The rows come from 5 hidden closed curves, with some noise, and rows from the same curve form a group. Each curve winds through 8 dimensions. The rows are also pushed far along 4 directions, which tell nothing about the answers.
Known rows, each followed by its group:
-178 -185 277 -3 -29 248 84 -164 200 218 358 -225 -536 -17 192 -302 -> (2)
427 126 -225 -26 351 323 -161 58 -47 -443 3 53 -140 8 34 182 -> (0)
-125 0 118 0 -65 72 174 53 106 -13 154 -189 -86 -51 180 -136 -> (3)
-232 -78 -41 -26 5 -37 52 16 121 97 -4 -168 -75 81 29 3 -> (3)
-123 -245 171 432 122 -223 -143 -231 295 -279 -44 -140 -181 106 173 -110 -> (1)
-21 7 -35 150 -98 -158 93 -48 -25 -401 -10 7 106 -384 -76 -213 -> (4)
253 174 -119 -258 -57 144 89 46 -196 -322 131 48 27 -474 -226 -150 -> (2)
173 -61 82 -47 85 355 37 129 51 -329 127 -112 -234 -66 91 11 -> (1)
-104 -10 -167 67 -109 -234 -98 -107 117 -223 -325 47 245 66 109 121 -> (3)
-20 -194 206 47 -79 38 -41 -100 13 -313 -27 -17 -125 -238 -34 -225 -> (3)
-132 137 -49 -129 -233 -82 -137 31 -88 102 240 171 108 -239 66 -237 -> (1)
257 153 -355 51 253 192 -183 9 -326 -246 -122 -119 -93 -78 -89 255 -> (4)
-40 -90 -76 95 -42 -155 100 -133 142 -194 103 -46 -79 -116 -53 -114 -> (2)
257 179 -160 24 19 12 -178 -193 -150 -382 -164 188 122 -292 -1 -49 -> (3)
85 121 -232 -88 -66 -233 22 -51 -172 -173 80 0 237 -162 -84 68 -> (0)
110 347 -222 -268 103 191 66 169 -236 -116 271 109 139 -471 -83 -226 -> (3)
-365 -15 156 75 -307 27 86 38 162 514 -1 38 -61 98 138 -158 -> (3)
37 14 55 -135 -108 92 20 4 103 171 -143 -96 -191 206 -15 202 -> (4)
-281 -158 371 253 -104 -62 -8 -93 366 130 -80 24 -313 147 98 -177 -> (0)
34 -324 269 360 62 -98 -135 -260 163 -257 -311 -52 -235 1 -87 -162 -> (1)
239 83 -1 -52 176 226 241 63 -83 107 131 -124 -171 -1 -156 75 -> (1)
232 84 -133 -52 354 170 -22 226 -104 -169 -217 82 84 37 -207 175 -> (0)
-54 -87 5 -210 -23 342 17 190 -16 436 151 -62 -174 282 66 143 -> (1)
153 -144 126 272 253 119 -1 -94 -17 43 -121 -255 -330 265 -69 249 -> (1)
-152 -154 140 367 38 -3 -32 -67 85 21 146 -44 -194 69 139 -118 -> (0)
-22 -105 21 -280 -46 273 100 -19 110 67 197 -213 -227 0 131 -107 -> (2)
-79 212 140 -213 4 251 43 138 -31 446 60 -154 -237 -13 19 -94 -> (3)
-68 142 -87 -125 -318 75 84 120 -263 377 -139 -63 241 21 63 116 -> (2)
214 -50 -196 -44 34 116 -76 -77 -128 -295 261 107 -66 -214 -79 -47 -> (0)
-157 -128 103 -161 -359 -57 74 -101 136 -2 352 154 -154 -257 -80 -297 -> (1)
-287 -250 156 -130 -275 105 254 72 170 515 263 -129 -160 339 107 139 -> (1)
-105 190 -305 -222 -35 172 129 82 -182 441 102 -134 24 42 -5 160 -> (1)
59 196 -176 -167 213 213 142 79 -113 86 319 -197 -144 -92 8 38 -> (2)
44 29 -391 24 201 24 11 74 -120 30 -221 -180 101 176 -74 326 -> (4)
-12 -222 115 147 376 204 79 -37 138 -97 -79 -287 -312 56 -52 -110 -> (0)
98 -34 86 -271 115 443 114 -75 145 32 221 -264 -381 -37 191 -163 -> (4)
105 113 -94 43 -2 -84 75 96 -272 42 -287 25 216 -41 -258 167 -> (4)
1 -18 224 -14 -113 252 46 -18 -35 48 30 -188 -103 15 293 -85 -> (3)
26 6 17 112 237 299 159 226 -197 348 13 -262 -36 226 58 159 -> (4)
-41 80 -135 -23 -2 -63 -152 115 40 71 -175 337 163 126 -98 162 -> (0)
-13 195 -181 -40 128 230 91 83 -17 358 102 -35 -186 189 110 130 -> (2)
-233 -247 236 77 -412 144 94 84 14 39 196 -115 -181 -145 160 -272 -> (4)
-81 30 -134 162 106 -253 -156 -181 49 -360 -8 244 125 -295 -97 -188 -> (0)
-54 -44 -90 105 69 -441 -88 -186 195 -237 -276 99 83 26 -202 68 -> (0)
-136 -163 155 371 -159 -233 -94 -117 88 -77 -393 100 -58 68 -89 10 -> (2)
290 52 -290 159 358 -147 -155 40 -65 -432 -8 178 174 34 -116 210 -> (0)
-4 -322 294 327 74 10 2 -37 214 -288 -245 -109 -251 67 -65 -79 -> (0)
49 -54 168 -115 -51 477 252 165 -65 246 297 -262 -374 97 51 117 -> (1)
273 -34 -26 282 409 235 -178 80 -242 75 -266 -184 -41 328 37 325 -> (2)
-95 -90 59 61 -309 -474 -136 -163 166 -247 -372 228 192 -31 -187 40 -> (4)
4 -67 155 197 21 -216 -85 -261 70 -306 168 -55 -103 -210 72 -254 -> (2)
-142 -199 36 -32 -363 -304 -136 -67 15 -99 -227 319 252 -68 -234 6 -> (1)
-41 -111 212 130 -85 -164 -34 -71 150 133 -88 -6 -126 237 -11 83 -> (3)
2 -19 -62 29 -45 78 66 116 -24 126 -339 -113 -42 215 -120 302 -> (1)
-13 -255 171 242 131 120 152 -80 39 -156 77 -95 -180 -207 -116 -313 -> (4)
-188 -21 88 143 -98 88 3 151 -102 574 -45 -224 -97 427 172 292 -> (4)
-130 -327 159 278 242 54 42 -80 328 -135 200 -46 -386 -4 -53 -276 -> (3)
-246 -424 167 340 -10 40 -67 66 99 29 -349 -145 -43 270 36 75 -> (2)
122 -6 74 155 197 318 -133 -144 1 -25 -107 -126 -318 -12 119 -86 -> (3)
-34 144 32 40 -139 73 175 62 -173 112 217 -66 7 -224 39 -150 -> (2)
234 -239 -53 166 544 187 -83 -74 22 -77 -215 -282 -363 321 -173 250 -> (0)
276 150 25 -176 43 225 124 -30 -205 42 225 -235 -171 -149 48 -83 -> (4)
250 188 -218 -48 150 -291 -95 40 -100 -366 -121 67 341 -41 -125 217 -> (2)
-79 -29 -168 -47 -250 -370 -80 17 96 -245 -192 238 303 -34 -139 100 -> (4)
56 147 -229 -204 162 65 65 145 -104 -72 -10 -102 26 -60 -142 156 -> (3)
-305 -10 30 20 -219 -91 158 222 -65 481 92 13 214 201 78 97 -> (3)
31 -58 205 261 177 318 -17 -106 54 -170 -40 -186 -453 -75 151 -184 -> (2)
35 -160 80 -17 -102 135 -7 -68 207 -327 313 76 -186 -170 188 -282 -> (0)
-231 -213 187 163 -272 -224 -180 -66 236 8 -248 -6 -16 294 169 129 -> (4)
134 -71 228 9 61 340 41 136 -155 82 48 -148 -124 116 90 80 -> (1)

New rows. What belongs after each?
260 149 -16 -168 258 432 1 72 49 48 156 -259 -383 204 209 199 -> (4)
292 434 7 -336 101 187 152 99 -233 -32 168 158 180 -350 -130 -66 -> (4)
69 -28 47 0 -249 23 1 -144 29 -259 -50 130 32 -221 94 -158 -> (3)
33 -192 -142 141 160 -196 -97 14 25 77 -188 -66 160 363 -113 328 -> (2)
5 144 4 -123 3 100 21 270 -225 460 -56 7 35 171 -171 220 -> (3)
-42 90 21 -56 -233 140 139 -32 -171 130 172 -15 -7 -191 77 -122 -> (3)
9 -285 78 211 27 88 104 13 139 -133 27 -91 -87 217 127 97 -> (3)
-19 -169 47 -121 -178 185 97 -25 32 15 215 -32 -36 -154 63 -263 -> (2)
-69 -137 86 387 -72 -76 -179 2 117 1 -347 66 -102 347 66 276 -> (0)
-46 211 -173 -158 -260 -173 -37 -95 -111 136 224 127 137 -116 78 28 -> (0)
236 -16 -213 -21 434 -37 -171 19 95 -154 -192 101 0 260 -191 292 -> (0)
196 126 -47 -41 291 206 50 271 -172 -240 -1 -68 62 -119 -70 46 -> (3)
85 -14 104 214 185 137 -156 188 -75 45 -537 -38 -40 242 -114 233 -> (3)
-214 -168 89 292 103 -35 -27 2 145 -146 -29 41 -98 -142 -71 -265 -> (3)
-73 -100 -57 -161 90 29 40 105 -33 210 164 42 83 66 -93 -33 -> (0)
93 208 -239 -181 -122 -228 -40 -80 -208 176 -65 -79 254 63 -27 250 -> (2)
230 71 9 -218 147 368 286 237 -38 -22 372 -183 -177 10 71 38 -> (3)
-21 -233 96 221 -37 119 -206 -42 7 -22 -282 -49 -122 237 111 161 -> (0)
-123 -13 49 -99 -133 97 115 141 14 169 318 -69 18 81 186 40 -> (1)
56 256 -302 -235 86 -243 26 6 -113 159 -105 189 382 3 -234 208 -> (4)
154 -96 78 211 74 -36 -87 -347 176 -349 155 101 -269 -230 2 -283 -> (3)
15 -271 250 84 -38 295 -38 -44 87 5 -29 -196 -397 82 61 -78 -> (4)
69 -18 52 -158 309 399 217 61 -2 68 192 -325 -317 -63 9 -153 -> (0)
-63 203 -144 -209 -104 -142 -40 -135 96 -227 303 260 163 -467 61 -434 -> (3)
88 216 -108 -51 -15 67 -156 -113 -134 -26 -121 106 55 -170 33 -41 -> (3)
12 -191 87 -100 -159 201 116 -28 63 -63 259 -4 -94 -233 55 -330 -> (2)
14 -47 -69 -174 -190 22 31 17 -94 150 75 9 -15 -22 -107 1 -> (4)
-189 -237 115 382 329 -130 -145 53 176 109 -245 -143 -158 378 -68 147 -> (3)
71 -70 -64 -174 -159 63 13 -69 -89 -57 201 18 102 -234 8 -202 -> (2)
-93 -216 91 65 -181 -111 114 26 67 -307 144 184 68 -264 -147 -232 -> (3)
-216 34 231 0 -241 -205 -84 44 201 270 -164 167 23 70 -24 -146 -> (3)
212 -17 -49 42 213 226 -136 -36 -7 -211 333 105 -171 -48 116 -77 -> (0)
-13 -103 44 66 195 43 49 -18 211 -154 283 45 -248 -142 -106 -265 -> (3)
34 146 9 -165 -124 -4 65 43 -176 85 -182 -36 246 -91 -8 25 -> (4)
-94 88 262 -87 -153 307 84 253 -64 387 -17 -71 -85 15 89 -112 -> (3)
119 44 -71 335 162 -95 -212 20 -297 298 -533 -80 65 441 -134 533 -> (2)
162 -183 166 207 459 99 -124 -109 295 -339 66 -123 -396 62 34 -162 -> (3)
31 312 61 -188 133 202 140 181 4 73 311 -93 -89 -222 121 -263 -> (3)
216 205 -269 -205 76 157 23 125 -265 20 399 62 2 -177 -81 13 -> (4)
331 120 -137 -28 345 39 160 -90 -111 -237 51 -152 -9 -191 -168 -53 -> (4)
-61 88 -30 -184 -199 -160 95 -133 175 -268 68 137 85 -336 -61 -211 -> (4)
240 272 -114 -251 -38 -29 -110 -24 -40 -287 129 111 64 -183 73 38 -> (4)
-129 -61 79 381 -88 -241 -24 -50 -39 -77 -127 47 70 -61 -51 -63 -> (2)
133 219 -117 -346 4 125 16 268 -285 127 -136 63 328 -33 -88 147 -> (0)
42 -29 103 139 102 148 40 47 -1 -179 -8 80 -164 -218 -158 -176 -> (0)
-134 156 48 -72 -206 204 93 235 -25 247 161 87 37 20 214 -30 -> (0)
-12 -90 -197 331 206 -203 -84 -73 14 88 -249 -129 51 351 -34 338 -> (2)
-153 42 -223 123 -71 -239 -343 59 -131 10 -223 211 239 24 -65 127 -> (1)
-296 -71 -53 269 -149 -268 -83 -186 85 298 -200 1 -87 210 10 98 -> (2)
48 -166 -17 91 139 126 40 24 0 71 -330 -209 -71 383 -32 429 -> (1)
-24 -4 -37 240 107 -34 -61 72 -122 269 -129 -169 -31 355 53 319 -> (4)
67 -118 35 261 54 -344 44 -146 28 -306 -144 129 171 -110 -238 -24 -> (1)
10 -103 96 123 363 22 -103 -13 248 -101 -220 -34 -145 218 16 41 -> (0)
168 -2 148 -109 159 111 107 -19 228 -49 106 70 -160 23 -105 -56 -> (4)
47 248 -104 24 -48 -111 -58 27 -11 -357 90 273 205 -308 47 -140 -> (0)
148 30 102 15 -12 118 -151 -86 -53 -236 -171 -59 -154 -93 52 14 -> (4)
-222 -208 -94 307 -375 -515 -194 -117 -50 -149 -233 303 340 -46 -153 81 -> (0)
290 -26 50 118 166 -241 50 -294 122 -545 -65 37 7 -204 -173 -90 -> (1)
55 11 21 12 259 27 -101 18 63 298 -158 -56 -138 410 -39 277 -> (0)
-7 29 4 -121 171 277 277 145 -137 445 248 -300 -245 97 -85 39 -> (0)
97 -79 -127 -2 198 282 -34 -3 -56 -101 -46 -240 -167 87 105 107 -> (0)
-340 -109 147 5 -568 -208 101 -5 32 32 -33 154 231 -223 53 -240 -> (3)
19 9 101 -237 156 494 261 310 20 324 237 -149 -223 92 35 -78 -> (0)
207 -39 292 126 134 169 -76 -33 19 -149 -6 -130 -227 13 141 -131 -> (1)
-297 104 101 -50 -357 -280 26 45 37 203 -107 133 350 21 128 14 -> (4)
76 217 -66 19 -24 -84 -54 -9 25 -467 186 257 137 -412 81 -264 -> (0)
46 -47 187 249 86 30 -112 39 92 26 -524 -159 -119 352 58 274 -> (3)
109 143 -243 -266 30 -151 -61 -31 -93 -26 -40 116 338 53 -5 223 -> (1)
352 321 -234 -230 173 23 -166 -24 -72 -339 63 86 35 -103 13 162 -> (4)
-55 -72 63 302 50 -367 -176 0 47 130 -361 139 64 322 -244 263 -> (3)
233 -49 180 74 1 129 130 10 -51 -70 123 -158 -186 -86 -54 -84 -> (2)
396 235 -195 -67 318 148 -152 -158 -45 -244 -128 -25 -194 -47 -83 145 -> (3)
6 256 -80 64 219 -165 -137 117 5 -172 -101 153 199 -149 -80 -101 -> (3)
51 -42 113 -211 -25 353 278 81 -21 304 111 -288 -181 218 105 193 -> (1)
358 342 -4 -262 200 -7 13 -59 -66 -193 115 108 146 -191 -47 -28 -> (4)
83 -180 134 134 56 -115 86 -153 140 -143 -199 -99 -34 183 -75 158 -> (1)
190 254 -127 -252 -157 121 -156 239 -298 -36 -164 168 182 -111 -160 237 -> (1)
